The rows come from 4 hidden closed curves, with some noise, and rows from the same curve form a group. Each curve winds through 8 dimensions. The rows are also pushed far along 5 directions, which tell nothing about the answers.
In the rows, zero is written as 128.
Some rows, each with its group after it:
[115 131 134 126 130 126 139 113 140 141 113 131 155 142 124 142 137 128]
W
[113  97 144 126 157 109 134 182 133 162 167 102 101 133 112 100 159 166]
F
[141 134  97 139 127 114 149 126 121 155 137 136 111 123 131 138 137 107]
C
[166 132  80 141 116 130  99 150 112 119 129 164 127 108 152 137 109  90]
C
[100 126 149 131  87 139  99  85 165 100  82 119 151 116 126 152 120 111]
F
[139 134 122 115 136 130 150 101 121 115 127 149 116 118 136 120 100  95]
F
[148 165 110 111 138 137 126  97 148 110  89 131 180 150 116 123 102 149]
L
[156 123  81 150 125 131 115 146 122 115 162 144 101 120 149 129 114 105]
C
[138 145 176 112 160 154 121 130 134  96 116 109 132 143 107 115 109 176]
F
[148 141 120 134 133 126 104 146 113 122 140 116 122 126 142 121 139 133]
C
[115  93 150 120 183 123 145 157 141 136 167  91 101 170 131  89 139 159]
C
[136 145 174 119 110 147  74 142 142 122  97 117 162 102 125 164 135 130]
C
[136 109 137 127 140 135 142 133 132 135 119 131 103 126 126 126 112 106]
F
[121 156 159 117 128 140 101 100 156  87  75 119 154 132 107 150 111 145]
W
[115 128 141 112 115 124 126 111 125 133 133 121 154 123 147 127 142 123]
F
[104 154 102 114 114 103 148  77 132 144 110 130 181 134 133 121 149 118]
F
[ 99  98 181 146 117 134 101 161 112 133 134 121 124 122 132 127 159 136]
W
[141 134 131 115 118 144 120 127 125 128 122 135 159 116 128 118 115 134]
W
[145 173  78 135  95 107 115 117 100 139 120 172 156  78 128 132 136  85]
W
[136 147 136 118 134 134 110 127 148 105  90 125 143 130 112 154 115 148]
W
[125 147 121 123 107 124 124 102 143 121  92 146 143 104 120 159 118 102]
L
[127 136 112 122 150 123 165 103 127 134 114 120 122 144 126 119 131 121]
W
[127 103 118 157 131 118 135 151 135 137 159 123  87 132 137 133 147 125]
C
[ 95 121 146 145 130 114 142  92 131 116 128 139 128 152 127 105 130 110]
F
[127 110 114 145 128 127 137 141 120 144 156 122 119 143 138 108 140 136]
L
[165 108 133 133  84 173  91 124 129  97 109 163 143 103 173 172  84  77]
F
[148 128 129  97 152 125 127 149 128 126 124 116 134 143 129 119 115 167]
C
[155 134 122 110 150 160 122 128 138 105 117 107 138 150 116 101  91 165]
F
[129 124 133 136 145 113 134 125 126 135 138 126 105 143 134 110 132 106]
F
[127 110 127 134 125 143 136 120 111 112 153 134 107 130 146 106 110 113]
F
[136  91 106 136 115 122 123 165 118 135 172 144 104 121 155 127 126 120]
L
[187 134  80 120 132 141 101 153 134 104 129 142 108 109 151 151  88 107]
W
[126 122 134 139 124 114 118 149 118 152 117 139 132 117 138 146 158 105]
L
[ 71 125 165 141  98 120 126  71 123 114  94 137 133 119 121 117 132  78]
C
[137  99 121 140 141 145 134 143 153 123 136 112 102 151 129 135 114 140]
L
[127 112 108 105 160 116 150 159 135 133 159 116 117 149 115  97 120 185]
L
[127 115 131 155 129 132 120 123 140 125 126 134 115 141 125 108 117 102]
F
[115 112 118 149 111 111 135 131 129 145 114 146 110 118 135 161 144  94]
W
[132 105 130 123 128 127 113 167 132 150 154 123 136 120 139 125 141 135]
W
[132  81 121 130 149 137 152 149 134 127 168 119  70 142 154 135 117 111]
L
[107 135 138 137  80 132 117 101 118 124 119 142 153 110 129 142 132 119]
L
[120 120 115 155 126 127 123 129 130 119 147 131 112 131 136 123 135 112]
C
[119 114 117 120 125 115 136 159 117 134 144 143 129 130 123 137 133 160]
W
[ 97 137 123 133 111  96 127 145 114 158 154 123 163 122 131 138 193 163]
W
[153 124 108 105 181 126 146 152 130 117 139 109  88 150 127 114 105 146]
L
[132 139 130 137 130 123 105 129 139 116 113 128 152 139 123 121 132 144]
W
[147 149 117 127 139 131 124 125 114 123 123 121 133 128 130 104 128 130]
W
[121 105 108 139 127 103 143 154 119 156 142 142  93 118 136 143 146 101]
L
[ 87  39 150 174 128 123 130 150 114 121 168 131  45 154 166 101 131  75]
L
[132 139  99 133 141 121 149 125 122 138 139 136 117 122 111 108 123 122]
C
[105  93 141 157 134 105 136 151 113 162 137 128  95 130 146 133 172  87]
L
[148 159 121 102 154 129 139 120 156 119  95 118 143 133  95 133 108 166]
C
[205 180  61 108 148 143 132 124 124 123 133 154 135 102 119 106  71 105]
F
[107 155 135 131 133 112 130  82 125 114 114 116 135 135 126  98 139 109]
C
[146  82 137 120 135 146 124 175 135 123 143 135  99 128 136 136  98 140]
C
[207 127 139 110 134 182  48 186 135  71 131 112 118 110 159 147  78 149]
C
[141 158 102 123 105 115 103 155 107 131 139 132 149 104 133 158 151 159]
W
[ 97 106 128 135 117 122 146 110 133 123 118 140 129 143 126 127 126 127]
F
[145 118 167 122 138 157 110 146 152 117 105 100 119 130 128 159 123 146]
L
[164 124 101 124 141 153 138 125 128 113 149 128  95 116 149 133 100  94]
L

New rows. What belongs after each?
[ 97 135 155 156 127 119 145  95 127 139 103 128 122 136 108 121 150 104]
F
[133 125 106 108 148 133 165 105 127 124 119 135 141 153 128 105 101 133]
F
[128 147 132 124 155 122 155 119 113 127 137 130 112 131 105  99 121 138]
F
[124  98 127 124 138 136 132 168 123 138 149 105 108 135 120 115 133 169]
F
[134 126 109 121 125 131 128 112 107 109 125 147 114 122 138 105  92  87]
C
[127 119 150 106 129 141 116 140 143 121 132 101 130 129 129 139 125 158]
W
[167 151 112 110 115 147 117 164 126 140 149 136 172 108 123 155 127 185]
C
[112 152 119 123 115 126 146 106 147 137 128 111 158 128 101 131 143 170]
L
[119 120 136 137 140 130 134 125 106 120 133 131 112 136 128  95 125 120]
W
[131 169 135  99 127 134 121 105 137  93  84 126 154 108 101 142 113 159]
W
[122 113 137 128 118 125 133 152 112 158 145 138 131 108 142 153 156 117]
L
[135 170 103 140 134 111 137 117 124 137 128 143 139 118 100 115 137 127]
F
[133 166 137 141 102 134  94 105 124 111 107 123 156 112 132 142 145 124]
C
[102 113 154 141  92 120 109 126 131 160 129 123 157 111 141 135 167 109]
F
[106 140 117 126 102 115 126 105 121 122 129 132 152 126 133 132 140 141]
F
[150 125 106 113 156 139 134 140 146 112 127 124 121 136 111  98  94 154]
L
[139 126 109 127 118 126 131 136 111 134 143 141 103  97 143 149 128  94]
L
[ 99 127 148 135 152 136 144  73 154 101 111  94 110 155 111  76 116 114]
F
[128 124  94 141 113 128 132 127 130 122 141 139 107 112 122 125 114 115]
L
[133 110 128 135 142 126 130 143 146 121 116 125  94 132 121 132 116 123]
C
[126 132  93 121 122 106 137 127 108 141 157 134 111 106 137 109 131 102]
W
[138 149  95 107 119 120 160 114  97 136 137 159 147 118 129 125 114 131]
F
[176 154 124 120 109 148  97 168 111 126 139 149 135  81 123 156 113 140]
F
[124 126 135 150 115 123 122 133 138 150 130 130 142 122 135 150 161 119]
C
[112 118 144 150 120 132 113 132 128 134 141 108 122 126 129 114 154 126]
F
[176 161  60 117 117 124 109 148 119 129 147 143 128  94 127 131 106 128]
F
[136 168  69  80 137 103 164 104 121 144 143 133 169 123 110  91 116 159]
F
[ 65 114 169 137 120 111 138 102 129 113 111 115 104 129 115 130 151 122]
W
[146 148 116 107 135 133 145 120 149 130 122 113 130 116 110 142 119 150]
L
[109 109 135 136 132 123 143 131 138 144 126 124 139 151 120 119 140 148]
L
[122 144 114 126 132 107 143 142 117 179 126 141 174 134 111 123 160 145]
W
[137 128 111 139 120 141 142 109 125 125 146 130 105 110 147 139 124  85]
L
[153 151 128 108 146 143 115 128 144 112 114 101 153 135 128 132 126 162]
W
[ 84 141 147 158  94 124 129  69 151 114  73 138 139 119 103 145 136  94]
F
[190 157 117 109 126 145  87 163 127 122 125 143 158 112 140 152 104 141]
F
[177 144  91 144 121 133  84 176 109 135 148 135 130 112 153 154 139 124]
C
[121 128 131 117 132 114 120 150 122 144 138 112 158 142 142 139 165 165]
F
[ 98  94 137 149 134 128 160 112 128 134 159 110  77 135 142 121 146  98]
L
[198 144 115  97 165 135  94 213 122 140 153 118 140 128 128 137 119 194]
F
[174 164 105 117 130 133  96 142 128 134 113 128 158 115 123 131 117 131]
W
[177 140  93 108 112 141  93 161 121 129 140 135 169 113 163 159 123 145]
F
[123 130 112 125 137 110 162 127 135 156 143 111 109 124 117 127 150 137]
L
[158 152  72 111 166 106 160 132 124 141 125 127 125 140 115  95 120 144]
W
[108  97 153 151 128 132 147 110 111 131 139 136 101 140 151 114 135  80]
F
[122 108  96 144 106 119 145 140  96 150 178 140 103 122 149 124 140 115]
L
[123 112 122 152 112 130 137 125 124 131 122 146 115 128 133 138 129 108]
C
[ 90  99 123 117 166 102 178 130 126 128 142 125  99 168 109  93 125 162]
W
[159 165  70 115 112 133 145  73 115 109 103 160 150 119 150 141  93  80]
F
[127 111 109 142 132 123 133 138 140 136 147 127 117 131 134 114 134 124]
L
[148 123 164 102 159 162 117 140 154 103 123  91 139 154 136 142 116 174]
L
[142 136 130  97 175 133 153 146 137 138 116  94 133 153 109 119 133 185]
W
[170  93 144 103 116 175  87 163 136 101 132 120 117 116 158 141  77 132]
F
[135 130 122 112 142 122 137 157 114 158 146 124 153 132 117 104 142 169]
W
[140 112  93 125 139 106 145 168 114 158 150 142 100 117 135 141 135 118]
L
[147 138 124 106 122 127 121 147 115 129 137 132 132 101 132 130 123 139]
L
[ 99 125 139 127 117 125 136 101 167 117 112 118 134 124 109 140 129 139]
L
[122 148 101 129  91 119 142 102 107 154 116 162 179 113 137 146 144 107]
F
[124 107 149 129 134 125 114 143 134 123 105 133 122 139 135 135 121 121]
L
[156 165 113 143  90 149 108 106 114 117 117 146 137  85 129 146 116  93]
C
[118 127 127 133 104 121 119 111 126 128 118 144 131 118 124 121 118 104]
W
[131 176 134  84 129 132 118  84 139  96  86 125 190 137 116 123 101 159]
C
[133 122  71 135 114 117 152 121 108 132 153 148 101 107 142 123 121  92]
F
[142 186  56 135  87 125 134  60 113 130 112 157 166 101 121 111 108  81]
F
[118 140 122 141  99 117 119 130 118 147 143 143 143 105 112 116 140 126]
F
[146 165 113 104 130 124 147 106 116 128 123 151 153 108 122 129 114 120]
F
[159 127 104 108 161 147 142 118 152 113 121 122 113 143 110  80  68 125]
F
[108 148 118 143 162 110 168  77 139 115 119 129 101 151  96  78 116 107]
F
